All groups share one centre, and each spreads out both ways along 8 directions, with some noise.
In the rows, zero is written as 100.
Some rows, each with its group after it:
90 103 75 97 119 89 134 126 93 85 81 140 140 114 107 -> Q_646
89 102 107 91 56 146 83 102 88 115 116 100 86 118 85 -> Q_153
81 97 126 120 101 120 108 105 104 96 94 100 116 103 101 -> Q_646
88 123 100 103 89 114 106 103 127 102 92 129 87 84 102 -> Q_948
102 90 91 114 98 106 114 79 93 99 107 121 82 116 135 -> Q_445
116 75 113 84 103 81 116 111 100 82 75 96 78 80 127 -> Q_646
126 122 102 69 122 94 123 108 82 96 105 114 84 120 82 -> Q_948
99 107 106 105 57 110 71 82 72 107 127 88 120 98 115 -> Q_218
118 147 104 124 102 91 132 89 107 116 112 89 108 81 52 -> Q_507
96 107 81 52 122 105 92 138 123 91 93 116 60 93 72 -> Q_445
109 102 132 96 100 110 133 77 115 91 63 140 87 115 142 -> Q_218
124 100 99 96 137 72 150 99 126 90 51 117 97 99 103 -> Q_218
106 116 86 107 110 86 115 83 123 96 86 128 83 87 128 -> Q_445
106 72 74 98 115 83 103 112 73 92 113 99 88 104 120 -> Q_131
97 121 117 63 98 139 84 102 98 107 93 119 114 157 66 -> Q_445
106 129 109 110 68 114 149 95 123 108 60 133 118 97 92 -> Q_153
79 128 100 124 120 90 106 81 138 91 95 128 104 70 133 -> Q_131
92 104 124 127 79 152 119 71 142 134 74 92 88 143 64 -> Q_646
107 100 127 124 79 85 107 97 97 101 102 62 110 47 97 -> Q_153
70 96 99 125 128 121 108 125 112 96 133 103 68 93 91 -> Q_218
103 119 109 78 103 121 99 100 100 104 99 111 101 137 73 -> Q_445
96 137 125 104 125 87 103 102 105 96 95 95 159 97 65 -> Q_507
115 98 70 104 94 76 108 90 98 114 83 93 123 108 81 -> Q_218
113 97 60 80 93 69 101 129 96 98 89 104 101 76 86 -> Q_646
108 119 108 75 62 120 76 71 124 116 64 118 108 125 106 -> Q_948
114 98 117 111 103 69 123 83 80 81 83 112 124 84 150 -> Q_507
87 95 99 96 139 82 90 119 91 69 125 115 82 73 140 -> Q_646
117 55 82 74 65 96 95 114 80 106 85 80 79 99 103 -> Q_507
102 77 44 80 96 84 75 109 80 103 91 111 128 128 109 -> Q_646
84 96 67 82 129 124 58 101 90 104 141 116 73 142 99 -> Q_153
111 159 109 83 102 110 125 85 124 103 80 147 97 109 92 -> Q_948
131 127 102 58 132 70 82 84 99 90 88 106 104 116 105 -> Q_507
113 88 78 98 84 87 72 62 96 112 87 90 122 132 116 -> Q_507
100 105 115 109 131 104 122 104 79 91 121 104 107 125 87 -> Q_131
79 85 109 122 85 94 101 117 92 99 98 83 153 83 92 -> Q_445
121 101 76 96 124 53 71 93 96 103 115 64 105 83 87 -> Q_153
123 43 72 95 97 102 122 103 72 117 85 77 86 157 81 -> Q_131
121 125 117 88 113 94 102 68 110 92 105 117 50 87 133 -> Q_445
114 90 103 123 107 95 136 86 83 104 90 96 123 126 101 -> Q_218
128 142 78 125 116 82 146 65 112 116 106 108 87 104 84 -> Q_445
99 131 94 128 97 72 118 111 108 98 105 91 131 45 86 -> Q_646
94 134 92 120 125 92 89 75 85 95 143 109 109 104 112 -> Q_153
115 97 152 63 83 130 113 113 91 99 66 95 111 133 71 -> Q_131
102 23 102 109 108 111 107 85 94 100 68 91 89 145 134 -> Q_153
113 89 92 87 81 81 75 103 82 106 102 67 118 92 90 -> Q_948
113 73 111 66 90 92 109 135 103 89 70 90 71 78 99 -> Q_948
136 111 74 115 75 79 115 65 117 126 83 81 92 94 88 -> Q_646
91 58 85 73 51 122 73 130 96 105 96 88 67 89 97 -> Q_218
91 88 88 141 77 112 95 75 124 122 98 81 102 100 101 -> Q_507
104 42 106 61 116 84 84 124 90 82 67 92 96 121 126 -> Q_948
97 94 99 96 102 87 94 79 103 92 59 125 150 120 136 -> Q_131
123 72 140 94 95 96 110 85 96 88 71 85 76 99 133 -> Q_948
82 89 92 100 75 106 69 113 107 102 112 82 89 68 99 -> Q_218
87 109 97 115 103 93 77 88 81 91 126 104 129 103 129 -> Q_153
112 66 114 82 88 106 95 71 99 102 55 102 110 147 131 -> Q_218
84 87 87 61 99 102 26 107 85 92 120 97 106 117 120 -> Q_507
128 68 110 44 118 89 95 124 74 82 91 88 72 120 101 -> Q_948
81 61 61 135 78 100 107 102 93 113 80 107 151 126 107 -> Q_445
93 88 107 93 137 123 115 113 108 98 96 112 80 139 82 -> Q_131
83 100 83 108 86 93 116 133 113 108 73 102 154 85 55 -> Q_646
123 117 84 70 153 66 103 93 88 83 104 118 90 114 118 -> Q_153
108 75 92 126 71 92 109 105 92 111 109 66 94 74 90 -> Q_948
103 85 69 98 130 67 89 81 95 92 75 114 135 122 133 -> Q_153
108 109 120 109 104 91 122 89 92 91 102 105 112 93 116 -> Q_218
83 106 100 91 105 123 105 119 103 99 88 126 125 126 86 -> Q_445
95 150 132 90 95 114 124 94 132 90 84 147 78 73 119 -> Q_131
123 102 101 49 124 58 45 79 90 90 74 89 134 121 123 -> Q_507
112 94 94 67 110 101 92 96 110 103 68 106 110 139 87 -> Q_507
107 142 107 67 45 113 82 90 115 98 86 135 90 75 122 -> Q_131
96 85 71 93 103 75 75 106 77 82 120 108 98 83 136 -> Q_131

New rows. What belongs after each?
136 130 118 79 115 54 121 97 67 86 87 98 153 91 102 -> Q_507
111 108 71 100 86 92 93 97 114 115 102 88 83 90 82 -> Q_646
132 91 103 80 101 99 133 74 81 92 75 132 84 141 144 -> Q_646
81 105 131 75 90 119 71 110 137 94 78 101 87 80 98 -> Q_131
100 65 75 87 76 121 90 103 99 97 119 111 22 93 134 -> Q_507
95 91 158 91 86 111 79 100 81 86 96 81 118 93 117 -> Q_445
97 54 135 68 98 117 101 125 90 79 79 103 82 109 124 -> Q_646
83 85 99 151 108 86 140 95 104 82 101 118 105 62 154 -> Q_445
99 94 97 111 94 114 69 73 125 120 119 67 47 96 99 -> Q_646
91 89 91 121 89 82 54 61 93 99 108 91 137 98 155 -> Q_507
82 69 112 93 119 106 85 115 100 83 101 104 82 105 127 -> Q_646
78 71 80 93 72 103 61 120 98 108 80 89 149 107 89 -> Q_445
98 94 101 120 126 81 114 86 138 99 65 97 108 86 110 -> Q_218
107 96 66 122 104 75 111 76 88 102 100 115 125 108 131 -> Q_131
101 71 65 105 128 95 102 105 68 102 122 100 98 142 98 -> Q_131
117 120 133 85 129 107 120 82 94 85 105 122 67 117 122 -> Q_948
117 122 89 92 104 79 93 89 116 105 94 94 93 79 91 -> Q_445
77 79 120 99 105 126 122 136 90 89 89 108 125 118 83 -> Q_445
90 89 89 114 127 111 133 123 96 91 121 112 63 98 101 -> Q_948
106 91 60 54 115 94 99 126 94 89 93 132 68 111 108 -> Q_646
110 123 95 109 67 74 76 67 103 112 90 86 138 76 110 -> Q_218
117 98 110 113 60 78 96 61 97 108 74 84 142 88 125 -> Q_218
126 97 49 89 110 62 101 82 83 99 98 114 102 107 133 -> Q_646
84 103 95 133 133 76 103 92 115 87 105 107 112 69 131 -> Q_131
108 113 114 123 109 98 135 64 104 96 92 123 100 106 138 -> Q_445
113 79 129 58 74 126 103 114 105 104 63 99 81 125 79 -> Q_131
110 88 134 55 94 126 58 109 73 94 127 76 63 115 93 -> Q_445
117 134 95 105 119 66 130 98 143 102 66 107 104 61 80 -> Q_445
100 76 95 111 137 118 132 87 81 96 118 121 67 152 126 -> Q_948
97 132 121 118 102 85 86 60 109 85 114 112 99 61 160 -> Q_445
94 99 142 79 124 118 94 121 82 88 108 90 116 128 74 -> Q_131
101 82 80 106 81 115 84 79 75 112 114 104 106 144 113 -> Q_445
118 117 125 102 76 99 104 86 78 111 104 80 135 100 79 -> Q_131
56 82 94 86 99 136 61 126 95 93 120 119 111 122 103 -> Q_507
84 81 63 71 76 99 47 121 106 110 82 95 133 115 77 -> Q_445
94 97 65 98 87 107 71 82 111 116 98 112 106 125 106 -> Q_131
94 104 83 77 63 113 96 135 105 97 115 112 57 63 93 -> Q_218
109 114 152 108 72 103 65 80 63 101 130 48 140 96 88 -> Q_445
84 100 109 86 104 117 110 131 111 93 90 116 88 95 87 -> Q_646
102 77 106 99 87 95 112 117 104 99 67 91 118 92 96 -> Q_646
114 138 122 104 46 106 127 98 103 111 93 97 111 65 74 -> Q_153
104 101 100 106 95 84 129 116 104 95 72 109 127 86 96 -> Q_646
143 112 105 105 96 82 128 56 108 117 80 91 86 115 102 -> Q_445
70 116 57 98 127 101 65 117 105 99 144 119 91 95 94 -> Q_646
107 90 112 91 117 111 74 67 101 94 125 99 30 115 148 -> Q_646
97 107 48 71 119 84 72 117 84 90 132 121 88 103 112 -> Q_646
123 107 95 100 118 69 111 112 66 95 124 75 115 90 79 -> Q_948
41 92 47 142 95 134 84 97 134 113 103 145 122 129 115 -> Q_948
99 100 73 109 86 107 130 103 119 115 72 122 112 115 86 -> Q_948
91 109 126 84 103 122 78 111 97 105 110 84 111 123 62 -> Q_131
124 120 91 101 102 113 109 72 72 113 125 105 88 146 88 -> Q_948
120 80 93 64 110 65 51 71 113 103 68 69 106 117 111 -> Q_507
131 90 119 64 94 84 99 91 90 97 62 92 109 115 106 -> Q_948
88 118 131 88 58 114 48 96 123 110 89 74 117 69 81 -> Q_131
61 111 75 118 104 134 80 84 123 107 112 143 102 131 121 -> Q_948
103 137 98 98 90 101 85 70 92 102 115 119 117 107 113 -> Q_218
105 120 114 116 60 113 118 69 110 107 79 122 106 94 127 -> Q_218
97 137 77 136 81 124 132 88 86 114 143 121 88 103 91 -> Q_507
100 127 121 112 102 132 139 85 115 107 89 131 94 130 91 -> Q_646
79 108 161 129 88 144 110 98 127 106 97 84 104 99 78 -> Q_646
105 103 100 120 77 125 88 69 78 124 137 80 98 137 85 -> Q_153
80 111 79 105 91 139 102 106 98 110 125 129 89 134 87 -> Q_507
124 84 140 89 113 73 121 95 67 74 90 99 103 90 153 -> Q_153
112 104 97 131 63 90 117 79 92 117 92 86 128 95 101 -> Q_218
59 132 73 95 95 138 81 123 127 104 126 145 78 93 88 -> Q_948
129 74 82 63 106 94 130 103 99 91 59 131 70 132 123 -> Q_646
86 136 85 95 107 92 92 110 116 95 93 127 134 87 92 -> Q_948
84 107 99 112 125 90 79 80 99 93 98 118 139 118 132 -> Q_948
61 88 95 111 92 150 106 122 108 105 107 121 101 127 87 -> Q_507
100 31 78 89 120 81 80 105 97 89 79 96 85 119 144 -> Q_646
138 96 68 89 125 65 146 81 100 91 70 139 69 119 144 -> Q_646
81 109 77 111 118 98 96 102 89 95 108 126 141 124 109 -> Q_646
64 93 56 121 130 97 102 122 107 94 102 130 132 110 102 -> Q_948
99 92 54 94 100 110 89 85 98 108 113 129 67 126 127 -> Q_445
94 99 78 91 92 69 64 105 121 96 93 95 103 54 121 -> Q_445
118 135 131 73 97 98 66 66 107 92 110 102 80 90 124 -> Q_445
82 76 90 109 135 111 129 112 106 87 93 133 83 124 121 -> Q_948
106 90 100 113 96 106 140 102 114 94 96 114 43 78 128 -> Q_507
98 101 69 78 116 104 104 129 106 105 109 104 70 110 64 -> Q_445
106 106 112 119 76 118 86 59 63 116 123 85 132 147 105 -> Q_445
128 125 91 55 77 67 57 88 73 94 104 99 121 95 113 -> Q_218
98 106 63 125 109 77 103 80 96 106 103 112 144 112 114 -> Q_646
103 97 128 121 88 105 95 54 86 87 113 109 89 95 174 -> Q_445
106 87 90 77 123 75 92 114 77 72 112 116 81 86 143 -> Q_646
108 102 41 86 84 63 75 117 77 106 106 97 144 89 86 -> Q_646
93 99 140 69 99 118 95 107 115 93 56 110 121 125 100 -> Q_131
86 76 81 127 110 83 97 75 144 101 53 113 119 92 143 -> Q_131
103 105 68 87 83 107 103 114 128 119 86 98 79 92 57 -> Q_646
53 117 91 138 126 103 118 130 130 101 98 116 143 79 73 -> Q_646
